All rows are made from the same 13 directions, up to rounding. Whole rows:
[[  7.4  14.6  31.3  -7.6   9.0 -14.7   4.5 -19.3 -48.1  88.6 -29.8 -20.9
    2.5  44.7  60.3  -6.9  32.2 -17.1   5.4 -15.2  10.7 -10.5  52.9 -25.8
   -1.0 -20.5  26.1]
 [  0.0  11.9  21.0  -7.1  40.2   7.8 -13.4 -14.1  16.1 -11.8 -15.7  -9.5
  -13.4  36.9  21.9  21.9  48.0  -1.1   6.9  -7.5  -5.9  -4.7 -18.1  -6.6
  -31.1   3.7  -6.5]
 [  2.4   7.4   0.5 -10.8  18.1 -19.3  -4.3 -29.6   6.7  14.6   5.1  16.8
    8.4   3.4 -19.2 -17.5 -17.0 -21.5  -5.7 -10.0  14.2  21.2 -11.3 -31.5
    8.6   4.5   2.0]
 [ -2.9 -36.6  13.4  24.6  28.2   5.9  28.1  11.4   3.8 -25.0  -8.9   5.2
   12.8  -7.4  11.7  30.9  20.3  18.7  25.1  41.6 -16.1  -5.8  10.9  14.4
    6.4 -14.7 -23.9]
 [  4.9 -12.4  38.0 -14.0   9.9  -1.0  10.9  23.7  18.9 -12.1   0.5  -8.2
  -20.5   4.0  17.4   8.7  17.4  11.2 -18.1  15.9 -34.7  32.6  13.2 -48.7
   14.0 -24.3   8.9]
 [ -0.4  11.1  29.9   3.3 -49.0   3.5  26.8  22.2 -29.4  11.2  -2.4 -25.6
  -11.7   6.3  32.3   2.9  -8.6  -9.6  -0.5   7.7   8.9  12.2  26.3 -16.6
   35.5  -5.2   5.6]
 [ 22.4 -13.5   5.8 -43.2   0.3  -6.6  -7.5 -18.6   9.8  28.2   5.0 -16.9
  -26.9  12.6  20.8   6.1  10.9  21.5 -29.9   5.1   9.5  -6.6  -6.4 -19.8
    8.3  -1.8  -5.0]
 [ 18.4  11.6   9.2   9.4  32.3  14.5  -5.1 -48.7   8.4   1.3  -1.0   2.4
   18.2   4.0 -24.1 -12.3  -1.2 -13.9  25.4 -41.0  36.4  11.1 -24.4  -9.6
  -11.4   8.7   8.1]
 [  0.5  22.5   8.4   4.9 -13.4  10.6   0.2  -5.2 -16.0  15.9  -3.6 -14.5
   -5.2  19.2  22.4  15.4   9.9 -17.0  -6.6  -3.6  27.5  -6.0 -22.5  16.7
    1.6  15.4 -14.6]
 [ -4.3   2.5  -8.4 -25.6  15.2 -10.0 -32.3 -30.5   0.9   7.2  -2.5   4.4
  -27.2  13.7   4.6 -26.2  10.5  -0.6   5.3 -16.4  11.2  -5.2  14.7  -5.6
   -7.9  20.4  29.2]
 [-12.4  -2.9   3.1   1.0 -23.4   3.2  16.9  11.0 -23.8  -3.2  -8.0  -3.9
   17.2 -12.8  10.9   2.3 -20.2 -27.5 -11.2   7.6   5.4  43.2  32.9 -11.5
   34.0   0.4  23.2]
 [-17.0  -7.2 -14.5 -26.7   5.5 -17.0  12.2  -6.2  -2.8   5.8   5.7  33.5
    9.2  -9.3 -13.2 -14.2 -27.0 -33.5 -17.9  22.5  19.6  26.6  -9.5 -27.4
   37.2  17.8  -8.9]
 [ -7.3  34.1   5.6 -26.0 -51.3  -8.2   8.5   7.6   8.2 -37.1  -6.6 -34.0
   14.5  27.0  -9.0  14.7 -21.1 -26.6  -6.2 -25.2 -19.4  18.9  27.4 -27.7
   -8.7  -3.0  22.7]
 [  0.9 -32.2 -17.1 -26.3   2.3 -14.7   4.3  26.7  -2.4  25.6   2.5  18.3
  -13.9 -24.2   7.2 -20.1  -2.4  33.1 -20.0  24.1 -23.9 -12.3  16.4 -21.4
   13.9 -19.4  -5.5]
 [ 18.1 -11.9  11.9 -10.3 -18.1  -6.6   8.6 -14.8   1.7  15.0  -1.1 -29.8
   19.1  14.8  -1.0  10.3  -7.8   4.4   5.3 -10.0 -14.4  -5.5  57.3  -1.6
   -4.4 -23.2  36.4]
 [  2.2  20.9  23.4 -11.3   4.9  21.2  -4.3 -11.0  19.0  -0.8   8.9  -6.0
    5.3  33.3 -15.6   0.1   9.4 -36.1   7.5 -25.3   8.6  -0.8   2.5   3.1
  -14.1  11.4  35.1]
 [ 15.4 -18.6   7.4  24.2   9.5 -51.5  18.2 -46.0  20.2  -9.3  12.3  -4.9
   20.7  11.2 -20.8  34.8 -24.0  12.6  16.5  38.4  -3.0 -11.6  -6.2   4.2
    5.8 -12.9 -50.0]]

The start of a row, then its end:
[-26.0  14.3   1.2 -13.3  -8.6 -33.5  -7.3  10.9  -7.4  -5.1 -11.8  -4.9
 -25.8  35.1  36.5  21.1  19.7  -7.4 -11.7  33.6 -19.5 -12.1   5.9  -2.3]	[ -3.6   9.7 -23.8]
[ -2.3  -3.3   2.6   3.0  -9.2 -14.9  25.8 -14.0 -30.7  11.8 -25.8 -16.3
  39.2   4.1  22.2  22.1 -12.1 -20.5  -0.9   5.7   5.6  31.1  37.4 -18.9]	[ 18.5 -14.9   1.5]
[ 12.8 -32.3   9.5 -18.2  16.7  44.4  11.8   3.1   3.0 -19.1  -9.4  -7.4
   0.1 -21.2   8.6  -2.6  17.0  16.4   9.7 -11.2   9.7  20.1  19.0 -10.7]	[12.9 -3.4 31.4]
[  2.0   9.1  -1.7  35.7 -10.7 -12.7 -15.7  -0.2  -5.5  -6.3   0.4  -9.1
   2.7 -13.9  -8.6  -8.2 -12.1  12.3   6.8 -15.5 -19.9  10.1  16.8   8.3]	[-12.9 -13.8  14.2]
[ -1.4 -23.4  -3.8 -32.9  24.3  30.9   3.3 -15.8  -0.7  -1.5 -15.9  -3.4
  12.0  16.1  12.4   8.7  27.7 -10.2  15.8  -4.9  15.7 -11.3  32.8  16.7]	[-6.2 12.6 35.4]
[-15.4 -17.2 -10.3 -10.6 -27.7 -15.5  -1.6   8.8   6.6 -13.5  27.9  16.7
 -29.2  -9.7 -12.3 -12.0 -25.3  -1.7  -4.7  40.5   5.2 -11.9   8.2  21.3]	[33.9 25.5 -0.2]
[ -7.0 -39.2   3.4 -21.1  28.4   7.1  -1.6  -5.2  15.1 -27.8   4.5  18.2
 -27.0 -12.1   2.7 -10.0  13.0  13.8  10.9  27.1   1.8   8.6  14.4  -6.5]	[22.6 14.8 14.2]
[ 13.9  26.3  37.5   7.4 -27.0  21.3 -16.1  -1.3   4.6  16.3  20.3 -25.3
 -18.6  13.2   0.2  -7.8  -4.4 -24.7 -20.1 -29.5   9.7  28.6   7.3   0.7]	[ 8.6  4.5 50.0]
[  4.0   3.3  22.3  15.9 -24.6  31.4  21.1  19.8  -0.3 -13.4  19.5  -0.2
 -18.9  -5.5  -7.9 -12.5  -3.7   2.3  30.7   1.6  24.1 -24.4 -15.5  17.9]	[18.8 14.1 -5.4]
[  5.2 -12.3  25.6   1.1  28.2  14.2  56.8   6.7  13.3   7.5   0.4  18.4
  50.3  15.0 -18.1  24.1   2.2 -29.2  20.0  20.5   6.4  -7.6 -14.2 -16.7]	[  9.9 -17.2 -28.7]
[-13.2  -9.7  -4.7 -11.8 -19.8  -5.8  13.3  31.1  14.5 -16.7   3.4  -9.5
  13.6  16.1   6.4  48.2   2.3 -10.1 -29.7  41.9 -32.9  -6.0  10.8  24.9]	[ -2.0  -6.0 -12.7]
[  6.0  17.5  11.5   2.1 -14.3 -19.4  -2.4 -24.3   5.9  19.0   9.7 -17.5
   9.9  34.7  -1.8  25.4  -7.9 -24.6 -11.9   5.1   6.5  -7.4  -0.3  15.8]	[-5.1  3.6 -4.0]
[ 36.4 -35.9  28.2 -16.1  28.2  14.7  14.1  -4.1  29.4  27.8   8.2 -13.9
   2.3  16.3  -2.3   9.8  29.7  38.1  14.5   0.5 -22.3 -42.1  24.5  -2.4]	[-20.4 -36.1  13.8]
[  7.0   4.3  20.0   9.1   1.8 -35.4  -9.6 -15.2   6.5 -19.5  -5.0 -16.5
 -31.9   6.8  12.8  -5.1   5.4  33.5  15.2  -0.2 -22.1   6.2   8.7 -37.5]	[ -4.4 -14.7 -12.7]
[  4.4  20.4  -0.4  42.8  -1.0 -24.1 -24.9  -4.0  10.9  10.8  13.2  -0.2
   8.6   2.7 -28.5  -9.0 -11.9   4.5   5.4 -18.2 -31.0 -12.0   4.9  19.9]	[-34.5 -18.1  10.3]
[  6.7  25.6 -17.4 -25.3 -46.4  -7.8 -13.6 -36.5  -9.8  -4.7  -1.3 -29.6
   9.7   7.3 -11.4  -6.7 -36.6 -21.9 -10.9 -40.2  28.0  20.7  17.1  -6.9]	[ 4.4 17.9 30.3]
[  7.9 -31.1 -48.9 -34.4 -36.3  10.5  -7.7 -15.2  -2.3 -50.6  -2.8 -15.6
  -7.3 -49.4 -13.9 -13.2 -35.0  39.4  -1.3 -13.6  18.8  13.8  17.3   3.5]	[19.2 17.3 14.9]
[ 14.8   4.9  31.9   6.1 -23.5  22.4  26.1   3.8  -6.8   7.8   3.5 -25.6
   5.6  13.1  12.1  16.7   1.5  -9.0   8.1  -3.2  17.1  -1.4   6.0   2.8]	[14.7 -5.1  3.6]
[ -2.9   3.8  -6.1   8.4 -11.7 -14.1 -12.0   3.6  12.0 -28.0  10.3  -0.6
 -27.7  -5.1  -7.8  -4.8  -4.3  24.9   9.1   7.4  -9.8 -17.3 -16.5   7.5]	[ -6.6   7.3 -20.4]
[ -2.2  26.3  18.1  25.0 -23.9 -27.7   2.6 -17.2  -5.5 -32.6  -3.2 -18.2
  -2.7   0.3  -2.5   1.7 -25.8  -9.1   9.4 -10.1  -0.2  41.3   0.8 -33.0]	[13.6 -1.6 -7.9]
[-11.8  18.5  -6.6  14.4 -15.4  51.9  -4.9  55.5 -15.7 -24.4 -10.2  -0.2
  -7.2 -35.8  14.0  -6.2  10.6  -1.6 -22.7 -23.2  -0.9  35.3 -30.7   3.8]	[1.0 5.2 7.6]
[ 16.6 -15.9  16.8   4.7   2.6   5.9   0.4 -15.7   7.9   1.9  -2.6 -30.6
  12.2  13.7  13.4  37.4  12.4   5.0  -9.4   6.1  -9.4   8.8  26.3  18.9]	[ -6.0 -13.9  17.7]
[  1.8  -2.9 -38.3   5.7 -34.7  -3.0 -10.7  11.7   6.8 -24.2   9.3  -8.0
  19.4 -36.2 -25.6  13.2 -38.2   9.4 -36.5  -2.2 -13.4  22.6  -9.7  21.8]	[-0.9 -2.9 -3.1]
[  9.7 -17.5 -11.5  15.0  41.1   8.4 -23.9  -8.4  24.9  -3.7  13.1  20.1
  -7.9 -21.3 -19.2  -2.0  11.1  22.8  -9.6   3.1  -3.9  -1.8 -37.8  21.3]	[-16.1   1.6 -10.8]
[-18.0 -11.7   8.8   8.0  32.0 -20.0 -27.7 -15.7  15.0 -31.1   0.1  10.6
 -28.2   7.5   6.4   0.3  17.4   0.0   5.8  21.4 -19.7  21.5  18.4   1.8]	[-0.8 12.8 18.8]
[-16.2  11.5  -9.0 -20.6 -25.1   2.6 -35.1   9.1  -0.8 -38.0  -6.4 -20.2
 -39.4  -1.8  22.2  -0.7   6.4   2.8 -26.7  -8.4 -11.8  32.9  14.9  -1.6]	[ 1.2 20.8 32.1]
[-12.3  24.3  20.9  22.7  -1.0   6.2  -5.0  11.5   0.6  26.3  33.1  35.4
 -30.4  11.4 -21.1 -43.9  -3.8 -28.0  24.6   2.2  24.5 -33.7 -27.1  19.2]	[11.1 27.1  2.5]
[ -5.0  28.0 -23.5  -2.9  -9.4 -31.8  -2.6   4.6  -4.2  33.6   1.9  17.0
  17.5  10.4 -22.5 -20.6 -19.0  -7.9  -1.3 -14.6 -11.0 -33.7 -14.1 -10.7]	[-24.1 -10.0 -22.6]
[  9.2  -6.1  25.8  -5.3   7.0 -23.5 -11.7 -15.3  21.2  42.7  36.9  14.0
 -33.2  23.8 -11.0 -16.3  -1.9  -5.0  -7.1  24.2   2.2 -26.6  -0.3   6.1]	[12.8  5.7  7.2]
[  4.8   3.7 -37.1  -8.5  -6.4  18.6  -4.0   4.0   2.6   5.2   6.4  12.6
  21.5 -23.8 -26.7  -5.8 -19.0  -2.1 -18.3 -17.6  18.5  -7.1 -38.1  19.1]	[ -8.4   9.3 -13.0]
[-28.8  37.5  -6.7  10.3   3.1 -36.7 -30.6  22.7 -24.2  25.1 -13.9  14.4
 -37.9  16.4  36.4 -17.2  21.7  -1.8 -17.7   7.0 -21.3  -7.3 -17.8 -14.0]	[-15.9   4.4 -24.7]
[ 12.3 -19.7  -4.2  -9.3  13.9  14.3  -0.2  -3.7  12.4   9.0  12.9  10.0
  -9.5  -9.6  -8.2  -4.7   5.5  17.0  -0.6   7.2  13.1 -20.1 -19.7  13.3]	[ 2.9  5.2 -8.7]
[  4.2   5.4   3.2  20.9  -0.5 -17.5  13.0  -1.5 -10.5 -19.5 -14.4  -6.9
  -7.0 -10.2  12.1   2.0   0.7  31.3  23.0   1.4  -2.1  -3.5 -20.1 -25.2]	[ -0.9 -12.3 -46.8]
[-19.9  -4.0  -7.0  20.7  16.2 -27.2  -9.8 -13.7   2.1  -6.1  -0.2  15.3
  11.9  16.8 -13.2   0.3   0.0 -14.2  27.5  16.8 -18.5 -19.2  34.5  28.4]	[-15.8   4.1  13.1]
[-20.6  -1.7  15.2 -14.9  -3.4   1.0  40.7  23.1 -29.3  15.5 -18.2   9.6
   1.6  23.2  36.1   4.7  17.8 -20.1  22.4  31.0  12.1 -22.1  16.3 -15.1]	[ 23.9   4.2 -21.9]
[ 17.9 -31.3   2.7   2.6  -5.9  -6.1  -2.3   6.8  12.8  34.8  31.8   6.8
 -18.2 -14.4  -8.5  -4.1  -9.3  26.2 -19.0  30.7  -5.7 -24.9   1.8  25.4]	[16.3 -9.2 -2.2]
[ 12.5  -0.7  33.0  12.3  10.2  24.7  16.0   4.1 -17.3  17.8 -13.9 -19.2
   6.7  -2.6  40.0  29.0  19.2 -11.3 -27.2   3.5  15.6  49.4 -13.3 -17.6]	[ 23.2 -11.7  -4.8]
[  5.0 -25.1   5.5   5.7  22.0  14.6   6.5 -14.9  19.8 -34.2   5.5   2.1
   2.0  -7.2  -9.3  19.8   6.5   7.6  12.6  17.4   9.1   6.1 -10.9  16.6]	[ 6.6  9.3 -7.5]
[  3.4 -10.6  14.0  20.3  38.2  19.4   7.7  12.7   0.5   5.5   0.9  29.0
  -7.8 -21.2  -8.5 -33.8  15.9  16.1  31.4  -8.3   2.1  -7.2 -14.9 -16.2]	[ 0.3 -8.8 -2.5]
[-10.2  -8.4  10.7  18.3 -25.4  -2.9  10.2  15.5  -7.9 -22.4   4.0  -5.9
   0.8 -12.3  -1.8  -2.7 -17.5  -5.1  11.3  12.4 -14.6  19.8  42.4   3.6]	[21.4 -4.3 26.1]
[  0.9   0.0   3.7  13.2   6.0 -40.3  -7.6 -11.1 -13.2  20.9  -4.0   6.2
 -19.3  -1.2   8.6 -27.2  -2.8  24.6  18.7   2.7 -13.3 -12.7  18.3 -25.5]	[  0.0 -14.9  -9.0]
[ -0.6  10.8 -11.5   1.6  -3.0   3.9  -8.9  18.9  -2.5  11.7  -4.3   3.5
   7.7  -5.5  -9.8 -19.5   1.2   7.3   2.0 -25.4 -20.8 -13.2  10.2  -2.7]	[-24.5 -14.9  16.3]
[ 10.6   2.0   9.3   9.7   0.7  10.5  -9.8  19.1 -22.8  15.2 -20.4 -18.3
 -22.4 -16.0  37.9 -13.3  24.7  37.7  -3.4 -21.7 -14.4   9.3  10.2 -22.5]	[ -8.0 -23.2   7.5]
[  1.6 -14.7 -28.2 -11.0  -7.2 -15.3  31.1  -9.8 -24.7  21.1 -10.0  14.5
  26.6 -14.9  -3.4  -8.4 -23.4   7.5  17.4  11.8  25.9 -26.0  -2.5  -8.4]	[ 17.6  -2.2 -38.9]
[-10.9  27.7 -22.3  15.1 -17.1 -35.2 -17.3   0.1 -17.7   9.7 -18.8 -10.4
  21.6   9.5  -2.0  -6.0 -11.0  -1.4   3.7 -24.7 -32.9  -7.4  32.7  -1.8]	[-35.4 -19.1  10.3]
[  5.8   1.5  14.6 -21.9  -2.4  17.0  21.1  14.0   0.1   1.1 -10.0  -9.2
  -1.5  16.6   9.8  -4.1  18.7   8.7  22.8 -12.4  -2.4 -26.9  10.5 -20.3]	[-8.6 -9.9  1.1]
[ 27.5  26.8  11.8 -13.0  -8.2   9.2  20.1 -27.2  12.5  37.2  17.3  -2.4
  27.3  24.7 -36.2  -9.9 -19.5 -23.7  13.2 -36.6  37.6 -31.9 -35.1 -11.2]	[ -9.6  -0.1 -12.7]
[ 24.7  -4.5   0.3 -13.9  -8.5   5.7  -2.3 -11.7   0.9  19.7  -4.9 -30.3
  -3.6  13.4  16.2  16.4  15.2  29.4  -3.0 -12.1   1.9 -30.7   2.6  10.4]	[-19.3 -12.3  -6.0]
[ 34.4  -2.4  39.2  11.4  11.9  -9.4  29.2   8.6  21.9  51.1  19.4  -1.0
  19.8  11.1 -17.1   6.1  -2.7   9.6  -8.3   2.4 -20.9 -15.5 -14.9 -31.6]	[ -4.2 -47.9 -21.6]
[-25.2 -15.8 -48.4 -46.6  15.7  -0.7  10.2   0.3  -0.5 -27.6 -28.0  17.6
  49.5  -8.1  -7.2  21.2  -9.3 -29.8 -24.7   8.9  -5.6  31.6  11.7 -13.4]	[-0.3  8.0  1.6]
[  5.1 -36.7 -13.0  -4.4  26.3 -12.5   8.5 -36.2   7.8 -14.2  -0.7  15.2
  26.6 -22.9 -24.5  -3.8 -22.7   1.0  12.0   9.9   8.5  25.7  22.4 -11.3]	[19.0 -2.0 10.9]
[ -5.7  14.0  28.1   2.1   6.1  -0.1   8.6  -2.5   4.8   4.5   8.2   3.9
 -15.5  28.3  10.7  10.7  13.3 -23.4   3.3  17.5  15.8  -5.2 -23.9  -1.4]	[ 10.9  15.1 -18.5]
[  0.4  24.0 -15.5 -23.9  11.6  16.8   4.9 -12.0 -18.7  17.1 -29.1  -2.5
  23.5  17.7   9.0  -7.9  16.3 -13.5  15.7 -42.1  24.1 -17.7 -12.0 -15.9]	[-26.2   4.2  -4.6]
[  6.7 -27.0  -2.1  -9.1  -3.4   4.3  16.0  21.4  16.9  14.5  24.6  17.1
   6.9 -19.2 -18.3   5.3 -17.2   1.3 -28.8  31.6  -6.8   1.2  -9.7   6.1]	[23.6 -8.2 -8.1]
[ 24.9  -4.2   2.3  30.5  12.7  -6.3  -0.9   0.6  -6.1   5.4  -9.4  -6.3
   4.0 -40.4  -0.2 -13.5  -6.3  45.2  -2.5 -23.7 -14.6  26.5 -17.1 -37.4]	[ -5.2 -37.2 -18.9]
[-15.3  17.5  19.2 -14.6  -1.9  27.2   9.0  39.6  15.0   8.4  11.8  14.3
  14.2  18.6 -12.9   1.5   5.4 -52.1 -24.5  -1.9 -14.7  16.1   0.9  -3.9]	[ 0.8  1.5 32.8]
[  2.1  -1.7 -34.3  -9.1 -28.3 -27.2 -10.8   1.9   6.7   7.7  16.2   7.0
  -3.5  -9.3 -31.1 -24.4 -29.3  24.7   6.2  -3.5 -14.5 -46.3   9.8  14.7]	[-14.7  -3.3  -5.1]
[-18.9   7.2 -16.1 -20.9  -5.7  24.7 -12.9   7.7  -7.1 -41.1 -15.9   3.5
 -16.4  -2.6  -5.9 -41.0  10.8   4.6  46.5 -38.5   1.7 -17.0  34.4  -2.5]	[-17.4  20.7  45.7]
[ -2.0  -1.1   5.9 -25.0  -8.2  -0.4  33.9  14.4  -6.5  -1.7  -6.9   6.9
   7.7  -5.3   5.9  -1.9 -10.8  -8.6  -6.0   9.2   9.6  16.4 -12.2 -47.6]	[ 28.2  -5.1 -24.5]
[  3.5  -2.6  32.3  28.0  20.2   5.1  -9.9  -7.0  20.4  17.1  33.3  19.5
 -20.6  12.9 -22.1 -18.5   6.5 -12.0  20.9   9.9   4.3 -20.8  -2.2  27.5]	[ 2.3  9.3 20.7]
[  4.7   2.8 -27.5 -34.1 -39.4   0.1  -1.2 -16.2   2.1 -24.6   3.6 -19.5
 -18.0   6.5  -2.3   4.6 -12.7  19.6   9.5  -4.0  28.0 -39.9 -14.8  18.7]	[ -1.3  27.4 -22.8]
